The rows are grouped in 3 ways, from coarse to fine. Each group lies inside one group of the grouping before and may be the whole of it. The rows also spread widely along 10 directions, which tell nothing about the answers.
In the rows, zero is written as 128.
Known rows, each followed by its group in each grouping:
[103 136 106 113 100 149 130 158 110 112  92 125  89 128 101 137  85 126
 188 120 119 167] -> J_968 vok J_785
[188 167 128 127 127 168 135 102 123 115 145  92 162  98 231 137 131 146
 128 152 145 116] -> J_968 fefo J_868
[134 160 106 124 113 139 137 156 147 110 100 119 105 117 161 122  99 159
 158 123 133 126] -> J_968 fefo J_848
[ 89 104  84 149 147 178 122 192 114  53  98 131  75 106 168 123 168 117
 181 140 181 143] -> J_968 vok J_987
[126 165 101 119 116 127 104 207 114  95  78 174 125  43 218 154 115 196
 134 140 126 116] -> J_814 sol J_960
[171 138 135 146 135 181 130 105 188 102 138 103 135 131 204 122 155  99
 130 146 152  88] -> J_968 fefo J_533
[159 136 117 134 124 174 141 114 126 102 140 105 130 104 169 134 123 120
 115 134 145 130] -> J_140 zifud J_225
[111 156 158  85  96 148  98 152 167  98 101 155 127 127 143 152  77 111
 154  99  47 139] -> J_814 zib J_851
[ 94 153 116 101  68 128 110 174 138  48  99 176 103 119 129 138  82 138
 131  43  94 147] -> J_140 zifud J_524
[137 167 144 115 136 183 131 149 128 113 155  75 133 108 207 122 114 127
 198 127 108 147] -> J_140 Fomum J_786
[ 94 123  72 141 131 162 114 175 120  75  56 167  76 122 148 120  92 162
 137 137 139 116] -> J_968 vok J_987
[124 117  75 127  74 164 166 146  80 102 154  90  84 166 113 133  79 140
 150  95 155 190] -> J_968 fefo J_848
[115 127  98 135  95 174 135 157 111  94 121 124  99 113 144 131  96 128
 143 111 144 145] -> J_140 Fomum J_786
[144 133 116 135  92 168 134 127 139 123 115 124 118 102 130 134  96 113
 125 129 141 121] -> J_140 Fomum J_786
[160 142 117 131 111 155 162 163 107 134 154  79 126 110 162 145 143 129
 175 130 155 145] -> J_968 vok J_987
[117 141 116 129  88 150 120 178 146 112  95 126  95 133 152 131 102 138
 178 112 139 118] -> J_968 vok J_785
[133 150 104 138  94 114 180 126 147  75 158 123  92 148  82 120 111 121
 118  34 119 149] -> J_140 zifud J_524
[114 130 124 115  87 155 105 161 139 105  89 124 102 106 142 137 114 118
 191 125 145 136] -> J_968 vok J_987
[135 136 122 117 106 149 143 152 117  99 125 132 126  96 127 151 111 113
 123 117 120 150] -> J_140 zifud J_225
[164 143 118 132 117 157 166 163 142 142 136 102 133 127 166 143 120 127
 143 149 129 121] -> J_968 fefo J_533
[140 148 140 119 101 151 146 132 136  84 164  93 115 147 133 140 141  88
 180  77 118 161] -> J_968 vok J_785
[105 153 129  84 106 183  82 102 127  86  93 122 115 147 176 122  44 138
 184 124  86 163] -> J_968 fefo J_868
[147 132 126 114 150 181 148 164 107 107 123 147 160 102 145 164 117  94
  91 160  83 146] -> J_140 zifud J_524

New rows, each followed by its group in each grouping:
[129 158 117 112 104 134 130 104 136 113 122 116 103 120 131 125  80 142
 158  99  99 155] -> J_814 zib J_851
[119 154 118 127  86 128 135 214 153 117  94 134  98 123 152 138 113 149
 178 100 132 107] -> J_968 vok J_785
[135 146  97 131  93 160 140 136  94  87 133 126 116 102 153 138  92 147
 121 100 128 148] -> J_140 Fomum J_786
[124 145 142 117 158 171 140 109 180  79 132 127 114 164 118 119  91  84
 127 102  57 129] -> J_140 zifud J_225
[159 148 135 123 120 121 176 115 146 122 143 108 130  94  80 144 128  93
 129 107 115 146] -> J_140 zifud J_225
[156 157 126 122  91 131 131 150 138  90 119 140 132  98 162 151 134 134
 135  99 129 115] -> J_968 vok J_987
[130 127 108 136 107 168 142 134 117  97 127 125 117  98 120 139 113 102
 130 123 135 146] -> J_140 Fomum J_786
[ 95 151  89 111 125 167 108 170  93  86  91 112  92 107 208 116  94 177
 205 142 150 162] -> J_968 fefo J_868
[145 177  96 136  60 106 164 120 134  76 152 130  99 127 120 123  80 169
 109  20 115 128] -> J_140 Fomum J_786
[118 119 120 117 104 165 131 128 147 134  93 105 101 125 108 129  96  96
 189 155 141 153] -> J_968 fefo J_533
[142 151 138 108  62 165  95 110 148 115 122  91 116 139 180 128  85 137
 190  97 137 129] -> J_968 vok J_987
[145 152 121 125 125 121 152 175 136 101 107 145 128  86 127 154 149 120
 143 122 115 122] -> J_968 vok J_987
[142 178 115 151 130 116 153 123 185  95 119 118  99  94 139  99 130 141
 152  85 134  95] -> J_140 Fomum J_786
[141 142  85 170 166 129 173 108 170  98 108 122  82 114 103  94 127 131
 105 120 150 100] -> J_140 zifud J_225
[137 146  91 146 140 147 127 126 142  91  89 125 102  75 186 116 152 143
 152 156 181 116] -> J_968 fefo J_533
[153 152 107 143 144 157 141 121 142  64 130 138 119 147 171 127 122 137
 103 101 101 103] -> J_968 vok J_987
[161 147 118 118  96 145 153 225 117 185  90 123 149  84 182 163  94 165
 149 190 141 103] -> J_968 fefo J_868
[122 119  68 159  87 173 156 195 107  96 118 147  88 141 152 131  74 164
  93 104 144 110] -> J_140 Fomum J_786
[129 124 147 107  88 145 100 130 150 123  91 143 130  50 118 163 142  79
 153 150 142 144] -> J_814 zib J_851
[140 152  83 131  89 150 147 177  85 144 123  83  97 129 185 126  78 198
 185 123 162 142] -> J_968 vok J_987
[170 151  80 156 150 132 174  62 138 130 109 113 102 140  88 108  80 151
 103 135 119 112] -> J_968 vok J_987
[137 132 115 125  92 144 148 177 125 146 124 116 113 106 137 150 104 134
 148 131 130 139] -> J_814 zib J_851
[145 168 112 114 129 135 135 118 131 121  94 113 120  82 149 127 106 150
 168 151 134 144] -> J_968 fefo J_848
[150 140  86 147 139 146 197 190 111 150 137  82 103 131 151 125 116 155
 162 155 153 133] -> J_968 fefo J_868
[142 137  97 125 132 168 153 153  84  82 134 134 133 119 171 150 115 140
 112 142 120 151] -> J_968 fefo J_868
[159 162 146 117  88 136 125 118 197 139  91 134 135 126 141 136  86 122
 137 128 101  91] -> J_968 fefo J_533
[126  95 101 134  60 185 147 194 100 117 141 114 112 125 142 152 112 110
 123 118 177 151] -> J_140 zifud J_524
[119 124 117 125 118 165 108 118 138  93  75 148 108 106 110 140 116  93
 148 148 134 138] -> J_968 vok J_785
[107 137  99 137 153 173 108 128 128  76  74 149 101  66 155 116 120 124
 141 157 141 128] -> J_140 Fomum J_786
[150 149 142 120 112 144 123 126 157 153 113  97 129  68 164 137 135 117
 176 155 147 129] -> J_814 zib J_851
[145 143  94 143 115 147 147 150 124  96 120 122 105 127 165 131 119 154
 134 113 144 114] -> J_968 vok J_987
[194 127 123 157 152 188 163  62 160 159 151  62 132 147 142 117 129  94
 133 173 148 105] -> J_968 vok J_987
[142 136 127 115 138 193 117 144 120  99 117 131 140 139 175 149 101 116
 131 151  87 131] -> J_968 vok J_987
[178 152 127 139 130 170 162 124 130 160 141  86 145  93 159 133 111 123
 137 160 133 118] -> J_140 Fomum J_786
[148 135  80 140 133 146 151 140  86  84 111 138 123  71 157 145 145 141
 108 156 168 144] -> J_968 fefo J_868
[176 148 108 122  97 155 171 182 100 175 128 108 147 123 170 162  79 164
 125 165 118 130] -> J_968 fefo J_533
[138 137  93 133  92 141 133 116 116  71 141 141 106 114 147 141 103 148
 104  81 128 144] -> J_814 sol J_960
[144 152 139 106  83 175 113 151 128 139 103 134 148 102 163 152  59 133
 132 140  92 121] -> J_140 Fomum J_786
[127 132  89 132 100 160 122 166 102  71 103 144 114  93 191 142 128 153
 125 131 169 132] -> J_968 fefo J_868
[106 133 126 119 117 183 131 202 141 123 120  97 106 136 180 120 104 124
 190 129 133 140] -> J_140 zifud J_524
[139 130 146 118  77 160 149 183 148 138 145  93 118 156 124 154 115  90
 185 105 121 139] -> J_968 vok J_785
[107 126 107 107 135 190 106 124 104  91  91 122 111 120 161 127  89 120
 170 167 125 168] -> J_968 fefo J_868
[158 141 115 126 119 172 125 122 124 101 115 138 139 130 167 148  98 132
 103 136 105 117] -> J_968 vok J_987
[138 147 137 124 114 154 133 139 176 103 112 144 130 128 136 131 100 106
 110 105  94 106] -> J_140 zifud J_524
[125 132 107 128  74 149 137 170 132  94 118 142 105 125 138 140  89 138
 113  86 133 124] -> J_140 zifud J_225
[141 149 150 103 106 148 153 192 129 119 146 105 137 124 141 163 133 102
 188 112  94 151] -> J_968 vok J_987
[156 161 122 130 109 133 151 138 147 125 146 106 118 120 167 133 112 148
 137 101 113 124] -> J_814 zib J_851
[151 137  98 138 130 147 172 141 113 107 138 116 120 121 134 142 127 121
 127 135 130 149] -> J_968 fefo J_533
[133 172 113 133 166 143 135 117 139  23 146 134 121  95 192 115 167 129
 123  77 118 140] -> J_140 zifud J_524
[178 147 142 117  96 153 120 102 129 125 119 115 158  77 161 159 133 111
 137 146 141 125] -> J_968 vok J_987
[109 126  78 130  61 110 165 204 102 126  86 154  87  83  67 145  89 149
 129 101 159 151] -> J_140 zifud J_524
[130 140 133 110  90 139 157 209 117 120 126 130 125 128 111 169 117 106
 164 109  98 151] -> J_968 vok J_785
[143 125  95 129  49 172 135  95 112 158 130  68  96 131 130 112  59 144
 159 115 192 157] -> J_140 zifud J_524
[169 162 113 134  91 138 119 129 125  66 130 138 137  86 208 147 149 157
 111  94 155 104] -> J_968 vok J_987
[164 163 108 154 143 176 149 130 139 103 162  72 110 165 230 106 128 158
 159 111 144 108] -> J_968 vok J_785
[154 145 120 128 116 126 183 183 139 106 140 137 135 123 120 160 136 108
 120 112  98 130] -> J_968 fefo J_533
[105 117  94 122 128 172 147 200  97  92 114 127 104 122 150 146 123 119
 164 149 133 166] -> J_968 fefo J_533
[157 115 115 142  41 147 134 130 158 122 121 116 111 105 132 147 136 103
 135 115 202 114] -> J_968 fefo J_533
[143 142 130 128  83 155 119 117 152 114 124  97 120  85 164 123 133 115
 162 110 181 132] -> J_140 zifud J_524
[110 120 110 141 102 158 144 176 164  71 126 140  86 153 131 124 107 114
 119  78 129 114] -> J_140 zifud J_225
[ 98 116 121 103 119 185 107 143 102  99  84 138 108 126 105 148  91  85
 175 154 101 180] -> J_968 vok J_785
[140 143 119 120  96 198 125 128 132 124 140  98 123 178 189 120  46 147
 127 109 104 130] -> J_140 zifud J_524
[141 148 107 131 119 147 163 158 124 109 137 119 120 114 144 132 113 136
 122 106 126 136] -> J_140 zifud J_524
[124 180 153  84  76 128 126 197 146 111 120 119 132 127 178 148  87 148
 201  88  83 140] -> J_968 fefo J_868
[146 142 125 123  99 144 144 140 154  97 125 125 122 117 135 143 129 109
 136 113 133 130] -> J_968 fefo J_848
[159 117 110 128 108 209 117  98  94 127 136  82 131 128 180 139 106 118
 151 165 160 150] -> J_968 vok J_987
